The rows of a group lie close to one hidden flat surface of 9 dimensions, which passes through zero. Surfaces can cross.
(in the rows, 128 means zero)
Known rows, each followed by its group:
134 133 111 192 105 102 160 130 121 114 215 145 127 140 101 143 115 129 135 134 141 110 85 -> (4)
86 147 147 118 152 154 76 116 135 105 131 108 154 168 122 123 119 93 118 146 132 105 134 -> (2)
97 152 146 98 133 145 108 153 130 215 97 158 134 133 123 101 150 137 138 143 158 160 87 -> (1)
150 92 105 178 128 140 165 135 107 108 155 122 155 118 148 166 119 111 117 92 111 131 152 -> (2)
110 161 101 103 162 143 87 183 95 107 136 167 150 136 115 94 127 114 132 166 138 138 141 -> (1)
112 109 121 155 145 144 130 118 136 186 131 169 141 148 146 165 90 79 158 178 113 144 127 -> (0)
92 160 122 146 134 151 118 143 134 137 169 126 125 157 99 92 139 126 121 150 156 114 92 -> (4)
127 123 92 118 145 143 120 154 99 93 125 118 135 122 131 124 124 118 117 140 101 117 162 -> (1)
113 145 128 107 109 117 96 140 58 79 146 177 168 151 120 126 79 108 174 145 149 115 112 -> (3)
145 133 150 129 118 114 158 123 134 177 122 167 108 141 117 156 108 130 154 161 128 139 83 -> (0)
138 136 117 145 158 113 149 87 184 163 130 132 98 107 128 128 128 148 90 147 148 114 148 -> (3)
136 115 135 143 114 124 174 100 136 111 146 85 100 129 109 153 138 156 117 92 139 86 106 -> (3)
93 158 145 73 138 108 72 142 115 131 104 136 133 131 110 110 149 149 122 133 143 110 113 -> (1)
100 125 98 129 106 119 111 136 104 122 150 144 121 145 115 121 109 111 170 170 109 115 115 -> (3)
130 127 93 169 166 108 124 122 140 69 187 132 129 127 117 144 112 115 110 148 125 88 169 -> (1)
133 139 150 84 145 144 145 92 161 87 97 125 108 103 140 86 126 162 134 94 201 105 169 -> (2)
175 112 139 133 100 137 210 69 110 143 102 151 125 110 168 149 59 137 118 112 143 112 129 -> (0)
130 142 107 106 116 177 123 160 60 147 87 89 153 134 122 107 143 128 96 102 118 164 103 -> (2)
158 111 139 118 113 106 169 139 124 139 114 119 101 108 132 159 140 156 117 117 91 113 113 -> (0)
145 149 124 54 99 137 146 149 84 119 75 131 88 124 114 98 118 155 153 155 116 122 101 -> (4)
203 135 165 132 120 72 179 170 149 96 144 187 118 76 146 126 149 178 122 90 137 148 138 -> (4)
108 131 113 125 153 147 96 133 175 99 137 73 96 147 106 106 164 115 129 153 102 122 150 -> (3)
186 151 137 123 108 130 148 151 127 127 119 151 107 133 110 98 125 127 161 150 124 200 102 -> (1)
120 105 88 155 175 164 146 128 138 89 150 117 138 121 150 142 109 102 108 134 117 92 197 -> (1)
157 130 81 178 80 119 177 127 85 123 182 118 109 134 92 123 111 136 135 132 125 134 78 -> (4)
119 153 122 136 110 141 151 126 107 127 159 170 129 143 124 95 88 128 144 150 166 107 101 -> (0)
101 103 82 122 163 132 96 163 116 138 118 95 118 133 99 163 166 112 139 149 85 135 145 -> (0)
106 126 154 118 96 108 100 110 76 102 130 138 182 134 142 143 108 127 127 82 150 108 111 -> (1)
118 132 120 120 111 125 165 136 128 187 121 155 102 111 133 118 123 159 124 145 136 109 98 -> (4)
153 136 147 80 152 116 134 142 88 93 97 164 133 130 114 161 108 135 150 136 145 127 131 -> (0)
123 136 152 73 155 145 105 165 156 127 77 120 119 115 149 103 166 137 117 129 112 138 160 -> (4)
137 141 100 152 139 154 114 159 130 98 154 91 123 141 100 94 157 113 117 130 117 162 131 -> (4)
118 124 142 136 165 172 104 107 125 96 117 80 163 162 136 158 116 86 91 119 110 119 149 -> (2)
119 101 110 179 120 142 182 135 123 163 160 124 135 115 149 150 125 130 99 104 119 104 118 -> (3)
121 114 106 132 111 127 129 164 155 129 139 115 101 106 134 85 173 142 154 119 110 147 148 -> (3)
133 153 131 71 148 121 122 150 93 58 115 145 125 118 117 114 123 154 129 124 156 88 145 -> (0)
127 121 92 167 118 131 132 177 71 124 164 158 167 130 137 134 110 101 125 138 98 141 126 -> (2)
160 110 124 145 141 171 197 101 154 108 129 140 105 126 151 132 80 107 156 145 140 122 160 -> (1)
141 102 145 144 112 79 114 123 125 128 129 94 133 122 113 181 166 144 118 82 99 135 108 -> (0)
172 97 138 155 157 102 112 119 170 92 122 103 137 106 143 166 153 110 118 97 91 171 189 -> (4)
128 89 118 187 114 113 123 130 151 138 161 93 140 128 141 159 153 104 120 113 76 144 135 -> (2)
126 104 50 127 152 166 138 174 77 112 119 83 114 125 104 144 148 115 130 136 93 135 152 -> (0)
139 113 163 127 113 144 131 133 131 99 117 79 139 140 128 142 156 127 132 77 123 143 118 -> (3)
101 108 133 162 117 124 133 87 125 122 162 122 145 144 133 162 94 112 133 118 141 87 121 -> (2)
107 146 148 121 137 105 101 118 141 96 152 146 133 138 119 122 123 131 132 131 155 96 128 -> (1)
73 108 88 160 153 130 55 151 113 110 168 102 170 150 110 142 153 85 138 127 116 136 151 -> (0)
127 104 102 174 111 109 122 106 172 166 148 138 120 109 148 114 132 115 147 136 113 158 153 -> (3)
158 98 144 133 95 127 176 85 150 134 106 87 93 120 140 152 121 140 134 104 104 120 121 -> (1)
98 131 110 133 136 137 134 139 116 140 149 141 118 143 116 136 112 120 139 164 128 93 113 -> (2)
144 114 167 143 93 99 156 99 161 145 134 159 130 104 149 118 134 151 164 81 178 148 119 -> (3)
142 128 88 135 137 150 120 114 93 130 112 141 161 112 143 105 105 112 123 112 159 170 161 -> (4)
96 139 160 112 181 174 88 100 132 74 123 94 167 175 123 150 114 90 111 122 156 97 148 -> (2)
171 101 115 165 135 101 150 144 172 119 147 143 114 96 156 141 137 121 124 133 77 150 174 -> (2)
130 136 101 133 101 158 152 187 99 116 150 107 119 129 124 83 151 139 121 124 100 130 106 -> (4)
128 113 86 119 102 131 108 172 62 115 124 118 142 130 126 126 129 114 142 137 73 148 126 -> (3)

New rows, each followed by its group:
135 118 120 117 123 159 126 186 83 109 110 96 153 132 139 131 155 117 113 98 86 153 130 -> (3)
94 97 117 134 126 74 108 127 99 108 154 125 141 121 119 190 130 138 128 117 104 66 132 -> (0)
146 112 142 132 150 130 103 155 121 105 113 120 165 132 141 159 146 102 124 101 103 171 154 -> (0)
117 111 105 143 127 154 133 172 106 127 140 99 143 123 121 124 169 132 129 89 129 148 126 -> (2)
115 98 112 154 121 127 114 126 115 98 152 103 141 145 134 160 118 95 139 132 83 112 142 -> (4)
138 105 146 112 145 116 120 115 160 119 89 107 131 103 163 149 143 133 98 102 95 123 178 -> (0)
87 154 106 129 168 153 68 109 138 115 144 124 145 165 96 106 111 89 138 173 166 131 142 -> (4)
152 135 93 170 67 123 184 113 80 142 169 115 104 140 90 123 108 149 135 128 136 128 55 -> (4)
118 137 113 129 147 157 80 152 143 87 130 80 149 127 127 78 175 119 104 96 128 158 168 -> (0)
91 125 128 103 145 162 150 92 156 155 103 73 83 141 105 138 141 148 124 130 154 79 112 -> (2)
119 148 141 94 132 152 129 150 130 142 106 154 117 137 126 98 124 127 156 155 146 140 118 -> (1)
151 107 160 153 123 100 134 129 118 141 130 112 145 132 103 196 158 132 135 75 134 170 93 -> (2)
124 100 116 112 165 102 63 141 94 85 105 89 159 126 100 196 165 115 130 92 109 146 161 -> (0)
145 92 120 125 126 98 162 79 93 172 98 138 112 126 111 226 90 129 152 137 122 117 103 -> (0)
135 125 160 134 122 101 116 132 113 93 141 150 165 128 141 151 118 124 128 99 134 125 132 -> (0)
137 131 136 151 119 137 149 173 116 141 156 170 139 144 134 133 116 107 147 151 111 150 102 -> (0)
118 148 101 91 132 121 134 97 91 123 118 125 99 133 79 128 108 154 151 147 180 98 102 -> (0)
131 122 125 77 138 88 139 152 112 109 106 125 83 108 105 158 148 176 129 135 101 72 124 -> (0)
142 90 80 162 106 146 166 122 109 144 132 70 112 114 133 146 142 131 107 100 89 133 129 -> (0)
125 130 155 102 124 76 99 116 111 74 130 129 140 115 120 150 137 154 119 89 144 85 133 -> (0)
128 145 118 121 136 110 116 129 123 104 141 164 129 118 125 102 111 135 139 142 159 116 142 -> (3)
107 116 98 145 151 185 134 161 108 78 157 144 161 138 163 105 98 83 140 138 127 111 178 -> (1)
91 146 131 123 149 163 98 119 101 77 148 138 169 159 137 111 89 96 127 138 159 87 146 -> (2)
89 124 149 109 147 145 91 153 166 117 122 80 115 155 124 128 168 113 123 147 82 109 134 -> (4)
122 122 157 124 136 111 121 151 138 114 137 165 143 122 159 140 122 122 122 134 105 102 145 -> (0)
128 139 101 122 129 162 142 151 100 79 142 130 137 122 139 84 117 130 118 123 141 108 154 -> (0)
125 126 172 108 132 146 114 193 146 86 120 99 148 129 158 109 181 130 106 89 85 129 146 -> (4)
125 103 148 124 170 138 161 101 192 117 120 89 85 115 111 166 162 149 141 99 163 99 152 -> (2)
134 127 139 116 164 153 121 164 122 90 120 112 149 124 120 130 162 127 128 85 153 152 149 -> (2)
165 140 178 151 113 122 117 159 139 105 143 129 166 137 136 111 158 116 121 82 126 192 110 -> (0)
109 113 131 142 159 125 133 172 122 127 157 128 132 141 92 176 168 126 155 112 150 127 109 -> (2)
150 131 149 132 85 93 117 64 165 116 120 133 128 105 166 90 104 138 121 111 132 130 153 -> (2)
172 164 160 90 159 116 97 145 176 93 98 116 105 122 103 93 174 142 121 129 135 183 145 -> (1)
171 116 107 140 121 113 144 127 144 124 123 81 83 121 100 139 155 137 128 131 87 161 126 -> (4)
119 118 138 147 153 148 115 111 140 164 124 172 160 147 153 155 85 73 153 163 127 153 143 -> (0)
130 134 152 167 117 99 136 110 184 125 178 131 105 137 113 126 137 132 142 135 138 117 108 -> (1)
181 144 130 90 150 121 156 97 122 91 95 146 98 119 113 140 91 138 138 152 146 128 144 -> (1)
93 130 119 143 115 133 135 135 183 161 153 128 99 120 160 80 139 135 109 159 99 86 138 -> (0)
155 135 133 103 124 126 138 121 133 118 98 90 104 113 111 114 160 157 111 99 134 144 126 -> (0)
83 136 152 120 177 148 120 110 186 133 137 146 124 134 138 121 126 127 128 141 178 82 155 -> (1)
93 123 120 133 177 179 132 119 107 108 139 110 143 170 120 171 93 90 111 154 128 78 135 -> (2)
125 113 165 146 74 148 167 116 165 155 131 112 108 139 150 110 134 124 167 113 120 137 91 -> (1)
169 104 135 155 127 152 141 115 119 141 105 108 159 130 143 155 125 97 123 93 117 199 136 -> (0)
73 149 138 106 146 104 73 133 150 108 151 152 130 136 119 106 137 133 133 153 147 81 140 -> (0)
154 120 157 133 115 95 111 118 150 138 117 114 129 121 122 141 158 136 130 97 120 171 116 -> (2)
111 131 137 160 104 86 105 116 111 90 185 143 157 139 118 141 113 125 130 115 139 95 109 -> (1)
148 134 177 109 125 108 128 156 159 106 117 136 128 113 154 116 154 147 107 109 105 127 139 -> (0)
49 126 96 89 142 161 83 187 106 139 117 109 132 132 136 99 156 125 121 154 92 83 147 -> (1)
102 102 125 173 134 133 110 118 143 125 161 96 147 154 132 166 131 91 117 128 91 115 131 -> (2)
102 149 150 77 164 102 72 172 155 96 118 137 119 128 117 118 169 142 128 144 116 109 152 -> (0)
115 145 141 140 103 108 148 155 119 124 176 175 126 136 130 115 112 139 141 148 131 89 94 -> (0)
102 126 143 158 94 124 123 137 128 115 176 141 144 146 135 111 121 116 155 123 133 114 103 -> (1)
139 134 138 108 111 97 120 109 158 128 105 62 85 110 99 113 186 180 103 90 127 126 112 -> (0)
127 94 126 143 75 135 154 165 83 150 130 132 149 122 149 138 136 125 155 94 101 149 97 -> (3)
141 116 142 94 143 133 94 85 117 111 71 116 150 128 141 148 109 110 134 115 133 149 165 -> (4)
130 140 104 123 96 149 202 123 125 157 140 147 78 118 134 90 94 156 126 167 134 81 103 -> (0)
89 112 74 135 149 153 126 162 121 138 145 128 116 130 131 127 128 108 134 173 96 99 153 -> (0)
124 105 140 136 112 140 136 125 160 120 122 78 116 123 147 125 155 128 121 100 97 123 138 -> (1)
143 127 154 124 142 115 139 73 181 88 123 137 114 110 152 120 103 134 133 119 160 97 177 -> (2)
181 112 111 122 114 158 199 78 126 176 71 95 86 112 134 143 106 144 117 121 125 155 121 -> (0)
119 115 114 134 150 152 97 121 169 147 105 78 125 124 140 115 163 113 109 121 103 156 166 -> (0)
135 102 142 166 122 146 147 105 144 136 134 107 154 124 156 143 129 113 117 83 133 144 142 -> (1)
157 119 125 137 127 96 129 91 91 72 134 126 153 121 128 165 97 129 111 99 136 114 147 -> (1)
173 95 121 123 109 122 187 133 86 90 111 113 128 94 157 160 115 152 101 80 97 102 149 -> (0)
132 141 127 105 145 138 115 127 144 150 101 111 103 134 99 122 152 131 137 145 137 161 118 -> (0)
125 148 123 100 97 121 106 170 82 116 126 149 133 139 115 99 126 129 153 149 111 143 98 -> (1)
143 135 115 118 146 107 121 143 151 98 141 133 86 131 99 133 138 126 153 175 104 123 137 -> (4)
